There are 3 nested groupings, the coarsest first. Each group lies inside one group of the grouping before and may be the whole of it. The rows also spread widely along 11 directions, which tell nothing about the answers.
In the rows, 128 means zero.
Known rows, each followed by its group in each grouping:
[ 78 133 122 131 137 121 164 133  99 169 134 105 107 116 110 110 152 144
 165 128 160 110 162 162 163  89 163 165 140]  k_197 k_512 k_124
[204 126 155 162 156 168 177 110 135 129  78 143 117 143 114 162 113  95
 175 128  93 144 148 104 136 176 107 135 133]  k_22 k_832 k_303
[133 106 100 142 105 138 108 109 101 154 107 109 106 148 107 144 132 149
 132  93 129 123 131 162 144 163 141 133 104]  k_22 k_449 k_559
[188 112 111 103 153 126 122 124  78 131  72  92 150 134 137  87 190 194
 167 167 138 138 145 126 136 164 143 114 171]  k_22 k_832 k_432
[159 143 133 115 168 109 132 159 137 120  98  90 169  85 138 104 209 154
 122 128 133  88 141 139 139 122 160 126 164]  k_197 k_512 k_704
[136 129 158 110 184 114 118 144 134 108  78 118 158  68 150 149 143 116
 154 154 109 140 151  71 132 134 134 107 179]  k_993 k_466 k_44
[181 124 101 143  76 155 176  91 140 102 127 130 129 205 115  89 158 160
 109 100 124 124  96 164 142 178 137 185  61]  k_197 k_380 k_857
[168 131 151 139 141 151 162 153 154  76  99 129 167 151 111 146 125 137
 134 124 143 122 127 197 158 118 176 170  91]  k_22 k_367 k_880
[149 118 127 117 131 132 124 165  87  56 117 100 172 142  90 168 174 196
 107 104 118  55 121 142 168 161 151 108 176]  k_210 k_232 k_291
[ 57 148 150 132 122 102 186 108 156  55 166 137 127 182 125 150 101 135
 108  83 113  92 111 120 152 107 114 183 106]  k_197 k_380 k_240
[214 137 156 109 146 113  97 145 197  97  97 142 116  90 213  81 134 101
 200 135 121 139 121  62 112 125 113 129 150]  k_238 k_688 k_764
[ 91 113 112 145 149  93 119 125 134  83 107 121 121 157 118 198 118 137
 125  67 116  85 120 134 141 148  89 132 128]  k_993 k_466 k_498
[101 161 161 103 163 116 168 116 113 122  94 102 129 125 142 109 135 137
 145 146 109 111 151  87 114 132  95 101 156]  k_993 k_466 k_63
[196 109 106 134  92 157 126 114 109 102  95 122 150 159 100 129 154 159
  81 116  91 138 103 127 146 218 146 142 105]  k_210 k_232 k_412
[114 137 139 124  96 149 143 125  98 138 122 116 104 145 117 110 111 145
 129 118 117 114 134 130 139 149 133 126 124]  k_210 k_232 k_711
[ 95 138 133 156 140 102 149 110 143  92 117 124 118 156 109 191  94 106
  91  71  78 107 117 103 139 160  81 145 119]  k_210 k_395 k_524
[141 112 117 120 135 114 112 146 122  76 118 114 148 153 114 145 150 176
 122 100 136  95 112 154 155 143 153 135 125]  k_238 k_225 k_472
[ 67 145 172 123 142 127 119 159 119 105 135 114  99 134 130 167  67 131
 167  78 140  62 145 157 134  93 110  82 139]  k_22 k_367 k_555
[142 124 153 126 124 147 147 130 159 109  96 151 165  97 121 143 126  97
  98 149 115 182 127 115 158 137 199 186  93]  k_993 k_651 k_667
[113 125 123 154 182  86 170  82 121 138  92 115 109 138 122 165 133 109
 132 116  83 144 138  58 140 164  75 154 158]  k_238 k_688 k_891
[ 83 140 136 124 112 119 189 120 122  83 168 128 115 175  99 134 133 159
 144  99 146  81 121 157 172  93 158 190 110]  k_238 k_225 k_113
[186 102 116 135 120 147 137 127 144  81 104 151 130 146 128 151 142 130
 174 125 131 135 123 124 155 150 142 169 117]  k_993 k_466 k_63
[102 177 158 142 147 106 183 112 163 121 115 112 119 126 136 132 119  88
 106 100  82 103 132  91 121 128  88 151 125]  k_210 k_395 k_524
[ 80 118 122 132 147 100 104 157 121 116 122 103 139 118 113 157 135 155
 112  88 148  94 135 175 158 113 154 132 130]  k_197 k_512 k_124
[ 96 132 103 117 116  73 157  60 127 108 125 120 103 195 170  82 127 159
 141 127 128 161 109  98 125 131  91 197 112]  k_22 k_832 k_432
[ 76 127 123 143 148 114 181  94  71 113 108 108 132 175  70 178 110 153
  89 119  83 135 139 107 157 176 104 146 138]  k_210 k_395 k_524
[192  93 113 119 146 129 128 141 120  69 118 129 174 107 100 162 199 163
 134 132 123 120 118 111 186 149 198 169 162]  k_238 k_225 k_113
[ 58  97  80 127 147  77 107  84  69 164 104  98  87 124 121 165 144 151
 150 108 116 128 142  76 139 155  82 123 173]  k_993 k_466 k_63
[117 144 171  75 108 126 108 116 142  78 118 149 130 123 189  86  79 131
 143 154 113 169 120  61 110 141 123 114 125]  k_993 k_466 k_498
[ 99 150 145 146 177  90 195  95 138  92  94 114 119 202 142 133  92 134
 145 122 115 133 132 135 119 122  69 163 109]  k_22 k_367 k_555
[163 142 140 117 126 119 141 140 163 110  99 117 161 126 145  83 157 137
 103 134 137 143 115 153 141 124 178 173  89]  k_238 k_688 k_764
[ 54 111 137 147 153 111 140 115 109 100 125 128 137 137  86 214  90 127
  86  85  93 122 131 111 162 152 124 135 133]  k_197 k_380 k_240
[190 132 138 114 111 136 132 121 147 104 124 141  79 159 179  68 119 143
 220 128 137 119 123  92 122 139  96 131 134]  k_238 k_688 k_891
[ 71 130 122 110 130 108 139 123  73 143 126  84 133 127  92 131 161 178
  94 111 129  94 136 136 160 138 155 124 146]  k_238 k_688 k_891
[ 99 148 162 107 156 123 127 168 104 125 103  92 171  68 114 140 155 142
  94 141 112 106 152 120 153 120 178 114 172]  k_210 k_232 k_412
[166 130 125 129 108 128  94 126 188 143 100 130 132  92 177  82 137 100
 110 114 122 163 111 124 118 142 158 152  82]  k_197 k_380 k_240
[158 113 160 131 142 164 125 154 107  87  96 132 148 148  88 171  94 150
 119 116 114 122 134 146 157 176 152  97 119]  k_238 k_688 k_891
[114 157 156 126 145 127 182 129 135 152 132 123 100 110 152  83 141 115
 199 143 144 114 162 117 138  83 134 159 150]  k_197 k_512 k_704

New rows. What belongs after each?
[168 123 148 144 170 131 129 125 160  91  55 136 149 140 135 167  96 101
 120 124  93 158 129 113 117 179  99 117 103]  k_993 k_466 k_63
[205 135 117 176 112 146 181 115 173  96 103 135 117 178 121 141 146 103
 135  84  97  95 105 140 139 171 100 183  95]  k_210 k_232 k_291
[156 110 109 139  89 139 127 142 153  88 162 133 122 117 117 170 174 130
 157  64 147  62 106 155 182 107 179 185 128]  k_22 k_367 k_555
[ 42 116 117 129 158  87 138 102  72 141 123 102  91 143 122 165 106 152
 168 113 131 120 151 109 150 112 100 134 169]  k_22 k_367 k_555
[ 90 100  94 122  87 129 101 102  55 161 124 108 103 128  98 141 129 161
 107 114 107 142 129 104 156 181 142 130 144]  k_210 k_232 k_412
[126 134 128 108 155 118 162 118  81 138 110  97 118 138 122  94 165 172
 171 151 131 113 149 108 138 134 130 125 165]  k_238 k_225 k_472
[137 131 106 159 153  65  98 119 198 110  94 115 124 102 171 164 147  83
  98  68  84 115 102  83 123 147  81 166 132]  k_210 k_232 k_412
[210 112 150 139 138 154 145 115 177  63  86 166 164 113 132 175 128  86
 125 133  79 169 111  66 146 187 140 161 120]  k_993 k_466 k_44
[167 124 106  99  67 158 118 115 106 145 118 112 112 131 140  61 172 169
 153 130 143 117 119 133 125 165 153 121 110]  k_993 k_466 k_44
[197  75 103 125 108 154 101 132 102  72 112 143 149 160  93 155 142 180
 134 122 131 145 108 148 175 183 186 149 113]  k_238 k_225 k_113
[120 134 148 106 133 142 149 143 102 148 137 113 133  67 106 121 175 135
 153 145 138 110 152 115 171 100 206 150 163]  k_238 k_225 k_113
[155 129 111 142 123 117 181  69 161 130 106 143  97 143 159 107 146  96
 174 137 106 164 122  66 127 148  97 201 115]  k_993 k_466 k_44
[150 133 165 119 176 126 160 117 141  76  56 134 175 151 140 129  98 130
 118 177  99 191 135 101 121 166 123 136 111]  k_993 k_466 k_44
[ 92 110  84 175 104 123 146 108 133 163 136 115  95 141  88 170 147 117
 110  51 128  90 121 172 161 139 140 179  90]  k_197 k_380 k_240
[127 113 129  74  72 140  87 130 110  67 133 134 146 149 146  96 120 186
 117 134 143 144 103 126 141 152 171 125 103]  k_993 k_466 k_63
[136  85  91 100  97 107  56 141  90 103 135 117 110 108 151 125 163 184
 169 116 141 111 120  91 162 141 149 131 188]  k_210 k_232 k_711
[151 122 110 105 131 107  99 144  97 113 101  93 140 111 149 100 180 180
 142 136 128 106 129 108 138 148 136 115 180]  k_210 k_232 k_291
[126 151 160  70  91 128 129 117 113  92 153 114 145 106 154  86 161 167
 118 132 115 107 117  71 139 134 159 120 165]  k_22 k_832 k_303
[134 126 135 140 162 104  94 154 160 110  94 119 128 119 154 141 114 124
 140  94 131 113 132 148 125 130 115 113 124]  k_197 k_512 k_704
[190 152 146 148  89 201 206 116 117 148 107 127 116 158  83 103 132 117
 128 127  99 121 138 149 140 181 146 148  87]  k_210 k_395 k_524
[136 120 130 136 111 116 110 143 170 108 139 152  94  97 176 130 115  92
 202 115 140 131 128  97 157  87 144 189 146]  k_210 k_232 k_291
[138 121 143 165 153 135 178  92 134 146  89 149 101 148 111 164  81  80
 143 124  89 182 139  91 143 167 109 167 105]  k_238 k_688 k_764
[ 87  85  73 146 118  77 117  86 112 120 135 126 105 152 113 169 140 146
 119  89 125 148 108 105 177 146 134 203 123]  k_238 k_688 k_891
[148 146 184 133 126 174 163 160 149 100 115 136 161 118  89 154 107 110
  94 112 115 114 131 158 162 139 190 137  90]  k_238 k_688 k_891
[150 112 119 134  92 127 112 101 156  97 128 148 104 153 156 130  95 120
 149  97 125 154 101 121 136 146 126 169  91]  k_22 k_367 k_880
[107 158 141 153 178  89 150 130 183 138  91 101 132 110 152 131 142  95
 109  91 110 102 134 131 115 114 101 142 117]  k_197 k_380 k_240
[194  93 107 174 153 136 149 136 138  89  75 138 150 158  97 185 143 126
 131 118 109 143 126 150 170 171 143 188 119]  k_210 k_232 k_711
[135 102 123 112 134 135 115 153  94  72  91 121 138 189 120 126 110 203
 178 140 164 119 135 183 141 142 135 112 116]  k_993 k_466 k_44
[114 126 156 106 188  98 115 146 111  83 100 106 151 114 145 158 129 160
 165 140 127 115 157 102 146 111 130 111 189]  k_22 k_449 k_559
[139 105 103 135 127 121 128 116  91 124  97 105 136 162  92 144 147 172
  99 105 118 125 118 145 152 183 139 133 115]  k_238 k_688 k_764
[ 64 148 150  84 110 113 107 160  92 117 136  97 129 116 143  89 123 179
 130 136 147 100 140 138 141  96 159 114 151]  k_210 k_232 k_412
[166  97 104 160 107 168 142 123 115 164  99 130 130 128  82 155 147 120
 137 115 146 150 138 193 176 148 201 188  85]  k_22 k_832 k_432
[122 134 129 136 158  78 138 143 197 115 143 145 100  82 198 109 156  89
 228 123 162 121 144 101 154  40 140 216 163]  k_197 k_512 k_704
[127 144 154 164 151 128 186  86 165 126  97 146 105 167 123 152  68  71
 117 107  81 168 123 102 121 163  92 166  75]  k_238 k_225 k_472
[172 125 123 173 229  90 145 130 151 119  47  99 127 144 121 180 145 117
 152  98  99 102 142 130 120 162  64 112 147]  k_238 k_225 k_113
[102 132 109 137 191  62 106 148 118 135  63  76 129 131 158 118 145 159
 148 128 138 112 145 148 121 114  92 122 160]  k_210 k_232 k_291
[214 119 134 147 151 148 136 157 145  90  72 123 136 186 123 117 123 159
 164 118 144 113 127 190 136 161 126 123  93]  k_238 k_688 k_891
[134 117 115 147 136 119 142 129 130 123 106 112 143 138  95 155 153 139
 101  98 127 117 122 158 165 146 160 166 105]  k_238 k_688 k_891
[ 71 124 130 135 132 109 131 123 144 144 138 127 130  74 127 159 136  97
 110 104 119 134 136 105 163 103 173 177 133]  k_197 k_380 k_240
[103 135 145 135 180 129 181 118  93 159 101 104 127  98 106 146 154 125
 155 142 104 116 169  86 147 134 124 122 184]  k_197 k_380 k_240
[152  70  86 127 104 128  94 108 106  94 129 148 121 148 130 143 133 167
 159 123 130 165 114 101 167 168 152 165 136]  k_197 k_380 k_240
[152 139 138 151 177 113 130 139 163 178  91 117  97  64 169 118 149  77
 199 119 126 121 163 102 123 107 111 131 163]  k_197 k_512 k_704
[134 136 118 152 156 135 179 152  93 157  87  83 124 140  89 128 181 157
 153 122 140  72 160 184 153 125 137 143 150]  k_210 k_232 k_711
[108 128 102 121 166  78 135 102 111 143  80  92 104 143 162  97 155 157
 179 140 135 127 144 104 110 132  76 127 153]  k_993 k_466 k_44
[106 153 152 125 107 149 193 133 122  96 158 115 158 133  77 144 166 146
  77  91 118  69 124 153 172 132 177 161 119]  k_197 k_512 k_124
[127 163 187 103 125 141 159 133 156 109 145 148 119  66 163 113 112  78
 171 151  98 138 147  37 145  99 147 154 170]  k_210 k_395 k_524
[128 139 172 128 191 130 170 164 119  60  89 110 196 148  88 168 129 163
  90 132 116 105 146 165 156 142 151 118 137]  k_197 k_512 k_124
[112 162 147 151 181 102 202 104 127 113  75 108 116 194 129 120  90 128
 139 136  93 138 147 121 111 148  54 142 119]  k_210 k_395 k_524
[147 119 114 155 157  95 159 134 173  67 116 123 156 144 126 176 168 127
 134  91 137  97 112 160 169 101 150 212 121]  k_22 k_367 k_555
[146 154 162 124 161 104 132 157 206 116 124 134 124  62 184 111 148  75
 184 120 137 111 135  99 137  64 155 170 143]  k_238 k_225 k_472
[114 135 178 142 193 122 158 178 149  92  89 130 160 122 109 174  95 114
 144 130 139 126 155 166 164  91 166 151 122]  k_238 k_688 k_764
[192 133 150 122 100 170 136 125 131 125 110 131 118 138 137 104 128 133
 162 122 122 122 130 130 130 160 141 119 118]  k_22 k_832 k_303
[151 121 148 161 188 121 170 127 141  73 101 141 109 174 113 190  95 119
 188 102 107 102 139 116 145 140  81 135 142]  k_238 k_225 k_113
[174 108 105 130 110 132  98 107 127 167  88 120 117 113 138  97 143 128
 116 128 119 177 119 114 135 180 152 144 100]  k_238 k_688 k_891
[ 88 128 154 110 129 112 100 131 129  92 146 136 100 121 144 154  82 126
 151  90 113 107 123  81 137 128 113 105 147]  k_238 k_225 k_472
[123 182 178 141 157 133 196 138 190 141 122 119 118  97 156 104 138  74
 159 111 119  90 149 119 125  81 120 154 125]  k_197 k_380 k_857
[198 111 100 115  73 156 109 142 120 120 129 123 131 110 132  91 195 160
 150 128 137 112 115 129 161 150 187 165 139]  k_210 k_232 k_412
[244 121 146 153 147 173 174 125 171  94  78 152 172 125 100 147 155  98
 113 140  95 165 118 129 156 180 183 179  90]  k_238 k_225 k_113
[185 103 118 152 143 131 128 118 166 119  66 155 117 137 151 132 113 100
 175 141 127 187 131 117 133 152 128 175  98]  k_993 k_651 k_667
[152  85 100 144 177 113 123 137 101  76  66 117 154 170  98 194 144 173
 147 122 129 124 134 152 155 170 116 130 139]  k_993 k_466 k_63
[170 130 160 164 189 169 195 158 125 112  72 122 158 149  79 165 129 130
 153 133 120 107 162 176 151 147 142 125 126]  k_197 k_380 k_240
[179 141 154 137 139 175 154 167 123 151 101 121 118  85 112 126 143 109
 193 138 127 102 166 134 151 124 159 123 156]  k_210 k_395 k_524
[172 102 132 174 192 143 149 150 132 109  76 129 140 126  93 206 134 116
 166 105 108 108 154 137 160 158 122 125 153]  k_197 k_380 k_240
[172 117 110 136 148 105 159  91 136  91  78 118 173 169 125 128 164 151
  90 139 107 170 110 127 145 173 140 192 107]  k_22 k_832 k_432
[109 154 130 115  83 130 173 117 120 132 160 121  80 141 153  71 147 140
 193 125 144  89 133 110 145  93 129 176 147]  k_210 k_232 k_291
[128 142 172  97 156 132 178 132 117  83 125 128 175 104 108 128 153 144
 116 170 114 144 140  95 170 117 198 165 153]  k_238 k_225 k_113
[123 116 136 121 130 137 163 109 104  72 108 145 126 188 117 146  95 156
 159 139 120 145 133 115 146 160 113 147 121]  k_993 k_466 k_498
[189 117 116  91  89 142 125 145 130  95 142 124 160 103 145  79 216 175
 166 148 169 114 120 143 175 104 226 194 145]  k_22 k_832 k_432
[145 111 136 148 192 121 117 155 140  96  57 113 173 105 100 210 138 117
 104 108 106 117 139 141 146 159 135 113 133]  k_993 k_466 k_63
[131 133 111 135 105  94 139  88 161 100 156 137  91 108 156 150 152  92
 144  79  78 105 106  21 144 145  86 177 169]  k_210 k_395 k_524
[108 117 149 113 107 133 121 113 136 112 150 151 132  71 137 164 116  94
 128 122 110 162 124  70 171 117 187 177 142]  k_22 k_367 k_555
[117 152 168 157 157 133 190 107 151 119 117 130 120 121 108 192 114  75
 129  84  82  95 139  91 142 139 101 145 139]  k_22 k_832 k_432
[132 172 198 100 143 144 154 130 156 126 105 127 151  85 147  91 107  97
  99 153  99 157 134  95 120 128 166 122 108]  k_238 k_225 k_113
[145  94 100 130 148 120 121  92  69 117  73 104 144 178 104 146 132 186
 116 142 111 172 134 132 145 193 128 132 127]  k_22 k_449 k_559
[111 124 115 137 143 117 132 149 115 132  98  98 139 159 111 110 137 173
 121 116 163 118 139 217 147 122 156 146  93]  k_197 k_512 k_124
[129 145 143 118 126 112 167  81 160 114 131 141 112 130 181  84 124 107
 151 140 101 167 122  47 125 130 103 176 130]  k_197 k_380 k_857
[176 124 147 142 162 130 120 152 137  50  76 130 133 188 128 162  77 149
 152 107 101 114 127 134 123 177  73  93 127]  k_210 k_395 k_524
[135  87  85 108 104 104  97 115 117 110 151 128 142  86 121 140 198 154
 123 121 137 142 106  96 189 127 212 201 150]  k_238 k_225 k_113
[177 107 115 154 129 138 113 145 156 149  98 132 104 118 133 129 133 111
 177 107 150 132 134 161 153 128 157 162 103]  k_238 k_688 k_891
[102 139 136 143 119 125 174 103 136 101 136 125 126 164  89 159 120 127
  84  83 104 104 109 139 152 147 138 167  87]  k_238 k_225 k_113
[123 129 125 125  86 152 177  98 101 133 124 121 144 171  83 103 136 158
  68 132 125 160 114 161 164 165 190 185  64]  k_238 k_688 k_891
[159 166 166 121 108 165 180 110 152 139 121 127 116 132 150  65 128 112
 140 129 108 126 132 107 116 144 123 130 104]  k_197 k_380 k_857
[165  86  72 147 114 125  94 109  89 162  99 103  99 138 100 146 170 161
 131  85 122 113 119 131 150 198 124 122 132]  k_238 k_688 k_891
[106 132 129  92  74 134  96  98  99 159 139 121  70 138 158  57  94 156
 149 122 132 146 119 106 113 150 128 103 104]  k_238 k_225 k_113
[179 146 177 131 168 150 151 179 142  65  89 116 151 161 112 143 120 156
 150 108 129  63 136 169 138 142 121  87 129]  k_238 k_688 k_891
[ 73 152 147  94  80 125 135 124 128 157 164 113 118  82 135  82 149 127
 102 118 142 118 125 118 157  94 199 166 113]  k_238 k_688 k_891
[129 122 110 143 182  80  90 132 148 171  51  98  96  98 173 124 138 112
 175 116 132 131 149 112 100 131  78 108 146]  k_993 k_651 k_667
[169 117  99 100 118 132 136 100  72 158 103  93 118 127 142  65 194 185
 175 163 140 139 138 109 137 154 146 133 165]  k_22 k_367 k_555
[195  97 123 156 147 152 127 154 128  97  69 133 144 182  98 148 107 156
 146 124 145 147 130 201 156 167 155 143  80]  k_238 k_688 k_891
[190 135 112 129  62 161 162 111 136  92 133 130 131 176 112  93 155 152
 108 108 112 117  98 144 147 176 151 178  82]  k_210 k_395 k_524
[119 129 147  88 108 124 115 129 150 104 141 139 151  46 154 131 166 105
 126 139 118 140 124  56 161 109 192 166 157]  k_993 k_466 k_63
[126 122 165 122 142 136 117 147 154  90 115 134 189  66 112 191 133 100
  78 121 108 149 133 123 177 118 219 170 124]  k_22 k_449 k_559
[115 163 187 110 156 109 136 164 185  63 133 128 177  81 151 139 135 109
  91 108 110  97 125 109 143  99 161 136 141]  k_197 k_512 k_704
[130 115 122 105  55 141 102 117 121 108 164 155  72 138 174  83  98 139
 201 127 141 141 115  84 148 123 140 163 136]  k_210 k_232 k_291
[146 111 107 116 128 107  72 143 122 141 120 118  75 117 185  84 135 157
 227 113 161 107 142 120 122 119 102 101 166]  k_197 k_512 k_704
[147 124 154 135 171 116 151 128 149  76  75 134 180 155 119 147 102 132
  84 148 109 185 123 135 152 156 156 170  90]  k_238 k_688 k_891
[137  89  96 133 157  96  80 137  95 101  78 114 130 148 128 156 112 168
 150 129 124 156 134 125 146 165 114 124 149]  k_210 k_395 k_524
[172 130 145 108 160 130  83 147 127 154  65 105 126  96 163  78 122 139
 155 153 131 158 143 129 107 148 141  80 125]  k_238 k_225 k_113
[157 138 154 128 102 202 183 125  73 186  98 118 127 103  82 102 140 123
 126 167 106 154 162 125 155 169 189 134 129]  k_210 k_232 k_711
[152 106 124 145 168  94  90 155 189  49  83 126 194 128 137 181 134 132
  64  90 111 135 100 151 147 152 152 155  99]  k_197 k_380 k_240
[175 133 129 128 130 136 118 144 144 134 104 115 113 125 153  88 148 141
 167 114 139 107 134 145 124 140 122 115 128]  k_197 k_512 k_124
[ 84 123 112 155 136 119 149 119 110 179 129 106  81 110 112 162 138 110
 178  87 143  92 151 147 155  98 131 157 141]  k_22 k_367 k_555
[165  99  94 125 147 121 109 138 104 166  96 103 159  58 117 121 219 147
 130 147 138 147 146 125 168 142 202 160 167]  k_197 k_512 k_704
[141 115  95 184 160  98 173 116 153 107 114 131 102 150 109 195 149  99
 177  84 111 100 133 117 166 125  93 207 146]  k_210 k_395 k_524
[126 147 173 135 161 133 190 141 130  76 114 131 162 120 107 171 129 114
 125 136  94 113 143  95 166 125 145 161 164]  k_210 k_232 k_291
[ 90 154 156 129 146 102 146 136 156  86 126 112 126 154 142 145 109 133
 139  90 132  82 133 155 136  91 117 147 115]  k_22 k_449 k_559
[143 142 186 106 167 126 108 142 144  77  81 133 131 142 183 116  48 130
 170 147 117 159 138 107 103 134  95  81 129]  k_22 k_367 k_555
[151 130  90 157  73 135 159 124 151 138 146 108 110 153  89 130 195 137
 101  44 138  51  96 190 163 140 162 189  76]  k_238 k_688 k_764
[159  83 111 162 146 148 155 120 103  92 111 149 110 179  93 185 112 149
 190 110 120 124 140 126 168 168 114 148 143]  k_197 k_380 k_240
[147  98  61 144 136 112 142 113  93 157 100  98 108 130 106 138 220 164
 182 112 149  90 142 141 159 144 132 166 160]  k_993 k_466 k_498
